Every row belongs to one group in each of 4 separate groupings. Each group adds its own fixed numbers to the row, and there is some noise. The rows also spread widely along 15 directions, which tell nothing about the answers.
In the rows, zero is written as 128.
Some rows, each with its group in each grouping after it:
[140 128  94 134 144 137 111 111 120  79 157 147 125 101 157  92 173 149
 139 103 100 144 114 145 137  74  45 139  76 148 135 146  63 147] : J215 (1) bitab (3)
[169 138 143 149 127  88 144  75 118  93 154 178 163  99 166 167  71 112
 188 137 107 118 134 129 143 117 123 166 118 161 143 148 159 184] : J477 (1) bop (4)
[137 107 174 127 105 133 142 184 127 115  81 144  62  90  95 173  18 153
 133 140 108 142 160 178  93  92 143 142 160 150 140 113 116 100] : J126 (0) bop (0)
[134 106 152 174 130 159 156 116 110 141 114 127  85 139  89 144 161 131
  88 140 111 108 117 145 114 117 117 118 151 107 185 111 152 127] : J126 (2) bitab (4)
[110 108 132 105 128 122 143 125 122 135 126 124 174 136 141 141 159 109
 118 137 119 115 111 100 106 171 154 147 127 142 113  98 149 135] : J477 (0) muvo (5)
[123 147  79 177  86 126 129 149 128 147 160 108 192 179  98  64 179 114
 137 124 129 138 163  86 138 118  85 112 134 157 141 141 136 152] : J705 (2) muvo (3)
[156 129 122 107 118 129 154 131 149 140 164 193 146 117 205 164  35 121
 133 107 129 110 145 166  90  94 179  96 131 196 134 108 145 116] : J705 (2) bitab (1)
[124 110 128 115 122  91 126 102 137  89 106 154  72  56 125 149 141 117
 129 124 138 142 132 154 136  92 117 132 141 126 117  83 165 155] : J215 (1) bitab (5)
[112 128 145  90 156 104 117  93 113 167 108 139 114 113 117 156 115  78
 160 106  90 102 127 110 143 110 104 182 108  96 138 138 110 106] : J33 (0) bop (2)
[136 101 148 109 136 125 152 120 127 165 101 123 134 127 103 170 107 103
 135 158 113 109  97 131 110 131 152 164 123 142 128 122 127 114] : J33 (1) bitab (2)
[129 142 128 161  99 103 139 131 127 141 125 122 141 121 110 111 104 122
 142 143 150 110 141 146 126 112 134 136 138 147 163 147 119 164] : J215 (2) bop (1)
[165 108 137 195 117 159 169 110 139 152 140 130 109 136 107 166 135 123
 131 133 135 126 117 182 116 108 120 112 115 144 150 147 101 151] : J126 (0) muvo (0)
[107 116 144 157  87 145 158 167 106  92 130 126 141 141 134 127 153 155
  58 152 116 126 151 112  90 136 164 111 185 136 161  90 170 145] : J33 (0) bitab (1)
[135 136 182 106 157 144 138 110  63 123 125 152  74 146 114 132 102 116
 113 124  55 122 176  87 138  53  91 180 135 107 163 141 142  96] : J126 (1) bitab (5)
[138  92 152 192  98 163 204 100 123 142 133 141 115 154  69 194 173  89
  78 131  99 113 135 117 125  78 136 122 139 120 185 123 113 135] : J477 (1) bitab (2)
[121 148 118 101 133  98 125 132 136 164 147 176 131 128 119 118  59  85
 171  95 109 111 158 115 127  96 127 132 145 157 154  91 175  79] : J705 (0) bop (2)
[ 85 143 107 107 120  99 134 123 108 152  76 129  68 123  61 150 124 122
 104 114  82 122 145  71 160  96 146 165 135  73 180 134  91  77] : J33 (1) bitab (2)
[152  84 103 115 137 155 146  64 110  92 137 152 134 145 168 177 226 145
  90 125  79 154 132  61 148 159 157 107 122 129  55 105 174 165] : J126 (2) muvo (3)
[159 103 146 141 142 162 140 108  85 102 132 104 148 150 134 103 188 139
 123 162 100 142 119 114 127 102  79 168  96 152 110 155  99 175] : J215 (1) bitab (1)
[126 101 185 135 156 158 167 101 124 166 143 105 184 171  81  84 162  78
 122 156 116 103 105 114 104 128 107 182 132 142 140 125 139 138] : J126 (1) bitab (2)
[128 129 111 133 132 139 174 108 119 162  98 153  47 151  82 172 109 152
  76 122 103 124 148  98 147  90 205 115 150 109 161 128 125  81] : J33 (1) bitab (1)
[107  69 171  80 126 166 112 205 116 180  73  92 134 135 146 176 139  98
  96 146 129 113 116 151  62 181 154 123 165 111  93  70 165  78] : J33 (1) bop (0)
[177 160  84 145 100 146 120 167 150 160 159 178 106 159 202 139  16 183
 150  75 125 159 214 149 122 105 174  70 130 159  94 164 104 115] : J215 (0) bitab (1)
[134 112 108 110 129 149 129 151 113 143 130 143 150 145 186 153 134 146
 110 122 108 111 107 123  97 170 169 108 121 146 129 102 142 104] : J215 (1) bitab (1)
[114 150 136 143 110 104 124 139 123 173 110 111 116 132 104 109 114 109
 127 139 150 117 158 129 124 124 135 138 162 112 156 128 157 133] : J705 (2) muvo (5)
[ 76 124 136 104  96 143 143 166 150 143 135 128 178 143 168 116 121  96
  70 104 136 105 164 120  87 133 172 126 160 128 141  99 120 115] : J705 (2) bitab (0)
[133 133 151 126 158 135 151 113 126 199 131 152  97 153 106 132 107  80
 131 100 117 105 149 132 122  95 132 122 148 111 159 115 169  83] : J33 (1) muvo (1)
[139  90 188 163 147 152 174 130 177 111 112 165  90 103  96 107 106 149
 123  99 103 144 124 179  94 120 120 124 155 134 144  96 138 127] : J215 (1) bitab (1)
[148 127 130 131 120 125  67 150 114 176 108  89 103 116 122 101 140 104
 176 134 160 146 164 166 134 104  47 135 127 106  90 151 124 154] : J215 (2) bop (2)
[126 112 118 124 151 149 126 118 126 136 115 121 137 133 122 111 169 155
 146 102  90 136  98 120 128 155 100 151  87 121 124 150  66 122] : J126 (1) muvo (1)
[143 143 118 145 135 124 136 126 104 126 139 157 120 143 143 140 112 136
 134 126  97 119 139 108 135 121 135 126 136 134 165 127 162 115] : J33 (1) bop (0)
[124 109  98 109 124 115 114 124 133 140 101 134  84  97 112 153 143 131
 138 115 127 135 121 137 131 123 129 119 124 121 109 101 136 112] : J126 (1) bitab (5)
[143 142  88 153 142 145 111 144 142 142 147 130 127 146 162  70 146 200
 129 114 135 144 113 144 115 175 133  99 128 149 122 123 134 128] : J705 (0) bitab (5)
[114 104 175 157 119 154 161 134  98 107 103  96 106 139  73 104 192 123
  78 158 115 137 146 116 113 100 106 155 157 113 154 115 132 151] : J215 (1) muvo (1)
[144 124 115 144 112 118 137 134 126 134 109 152 126 138  85 160  88 143
 173 105  56 148 151  90 145 127 116 145 111 136 128 151 106 106] : J126 (1) muvo (3)

New rows, each followed by its group in each grouping:
[151 151 112 138 175 140 138  77 106 118 193 153 195 161 200  93 147 142
 146 125  86  97  86 110 127 138 104 160  76 161 157 159 114 153] : J33 (0) bitab (4)
[156 140 102 134 119 136 118 150 138 148 135 141 110 126 167 120  85 170
 138 119 138 134 141 166 114 118 138 104 115 156 119 149 101 131] : J215 (2) bitab (5)
[ 99 126 148 116 130 115 134 109 141  70 103 125 141 101 156 108 142 154
 104 124 112 152 152  98 132 168 156 178 139 106  92 129 109 182] : J215 (0) muvo (0)
[ 98 110 182 101 135 124 120 138 175 140 104  99 181 100 147  87 108 118
 143 129 147 138 125 159  87 183 134 190 141 123  77 129  93 161] : J705 (0) muvo (2)
[145  95 143 145 120 160 168  88 133 149 101 109  62 131  90 170 170 125
  69 152 147 145 147 143 134  87 165 122 145 111 106 131 108 157] : J215 (2) muvo (2)
[108 156 100 172 109 130 103 163 114 174  95  93  99 158  82  94 151 174
 135 104 109 141 156 100 149 165 110 136 133  68 159 172  83 111] : J126 (1) muvo (5)
[124 153  87 109 149 120  68 154 124 129 153 115 147 103 186  53 155 155
 156 126 163 137  95 168 104 161  77 125 117 150 125 101 134 133] : J705 (0) muvo (2)
[126 135 124 132 111 119 119 162 125 159 136 134 145 140 116 105 109 111
 158 108 110 113 152 127 118 104  89 124 131 143 152 133 135 113] : J33 (2) bop (5)
[167 111 161 137 109 119 120 152 151 179 128 157 124 101 139 175  39  79
 201 112 135 126 155 195 100 104 103 119 150 153 118 112 167 118] : J705 (1) bop (2)
[107 122 120  84 146 134 135 117 105 117 137 131 138 143 148 111 151 123
  84 147 115 118 130  89 114 120 156 144 143 143 120  84 175 119] : J33 (0) bitab (4)
[152 138 116 163 128 124 142 110 146 179 130 143 103 136  82 122  90 129
 174 101 112 119 131 151 144  89  98 132  96 140 159 174  80 122] : J126 (2) bitab (5)
[106 102 148 140 133 139 144  95 142 101 103 122 116 116 100 103 198 135
 108 100 102 147 145 101 145 129 112 159 133  90 115 135  94 161] : J215 (1) bop (1)
[103 113 164 123 146 116 134 108 161 117 120 150 132  99 113  89 140 130
 141  93 112 130 131 125 120 158 124 153 156 108 121 101 160 136] : J126 (1) bop (5)
[138 145  76 123 129 112  72 132  89 106 115  97 117 108 162 101 164 167
 149 151 144 151 123 131 149 138  95 147  96 132 101 153  94 166] : J215 (0) bop (0)
[140 151 109 191 103 130 161 133 131 118 136 144 118 153 101 120 102 177
 111 128  98 141 157 107 141 106 149 127 144 132 167 170 101 137] : J33 (1) bitab (3)
[135 111 126  99 136 129 109 117  54 114  95  97 118 127 149 157 196 128
 114 171 105 133 121  89 133 139 115 163 113 115 105 125 139 151] : J215 (1) muvo (1)
[142  93 167 137 145 158 159 113  97 109 117 148 115 130 144 166 162 146
  96 135  73 108 103 124 104 136 127 132 135 128 162 116 148 130] : J33 (2) bop (1)
[104 124 135 109 102 107 150 131 125 124 113 136 135 124 100 131 105  89
 127 116 101 126 168  94 133  74 128 161 139 140 143 121 116 117] : J705 (1) bitab (1)
[123 158 109 147 119 102 143 117 140 125 149 161 168 152 158 121  95 134
 137 102 100 124 162  82 143 156 169 136 137 129 136 141 150 146] : J33 (0) bitab (0)
[145 116 172 133 147 135 148 109 143 151 107 126 118 131 124 129  99 107
 140 134 131 139 151 144 124 124 141 161 135 123  97 142 130 149] : J215 (1) muvo (0)
[132 118 127  88 138 147 134 131 123 155 114 141  95 128 150 150 103 142
 104 115 119 121 142 139 114 102 162 119 129 133 117 130 105  99] : J33 (2) bop (1)
[142 147 133 144 151 147  96 183  85 145 121  77 145 146 133  45 145 189
 132 179 149 127  93 160  92 168  83 151 120 148 155 153 105 140] : J477 (2) muvo (5)
[126 111 115 131 120 155 121 176 128 157 123 113 109 135 124 115 142 149
 111 127 143 127 126 163  93 128 128  96 146 142 130 104 128 102] : J33 (0) bop (1)
[138 128 117 112 138 121 116  95  73 121 122 127 138 141 159 140 162 133
 130 146  96 124 128  77 148 142 132 162 113 117 118 143 141 151] : J126 (1) bitab (1)
[134 156 126 175  88 101 148 113 120 136 125 119 133 139 101 138 103 123
 127 155 135 137 176 104 149 106 156 155 157 124 141 164 130 169] : J705 (1) muvo (3)
[122 115 129 122 129 144 130 130 139 158 134 138 143 128 161 139 138 110
 134  90 116 113 128 144 110 130 128 126 119 125 135 126  99 111] : J705 (1) bop (1)
[162 162 100 145 137 113 159  82 100 161 139 175 112 158 114 169  61 134
 158 114  58 101 134  84 168  80 140 158  74 143 197 194  70 108] : J215 (2) bitab (2)
[145 147 131 134 108  84 124 126  60  64 137 150 167  95 173 164  89 137
 153 181  79 110 106 108 120 111 105 186 110 174 181 140 138 157] : J705 (1) bitab (3)
[112 120 182 109 153 148 145 102  84 125 108 128  93 132  99 150 112 114
 108 130  66 106 144 104 127  83 110 197 124 101 168 145  94 107] : J126 (0) bop (4)
[117 120 174 151 121 123 168 106 132 173 105 109 150 153  62 139 109  64
 141 135 101 108 146 108 128 104 121 188 135 115 159 146 116 127] : J705 (1) muvo (4)
[121  80 123 133 115 108 118 153 150 107  69 109 109  77  52 104 171 140
 163 129 122 152  97 153 121 138  66 127 132 145 115  95 133 143] : J33 (2) bop (1)
[122  89 168 131 160 128 120 100 157 162  95 137  97  75 136 150 160  86
 155  77 121 114 100 190 114 141  77 142 112  74 127 113 113 132] : J215 (1) bitab (1)
[103 121 130  95 151 145 134 146 141 138 123 155  83 116 131 100 110 153
  87  96 127 125 133 145  97 118 165 110 159 124 146  81 142  77] : J126 (1) bitab (1)
[144 140  78 142 133 148 129 118 107 154 178 127 122 162 120  85 170 136
 112 144 158 123 124 125 129 102 129  94 136 167 145 105 161 122] : J126 (0) bop (2)
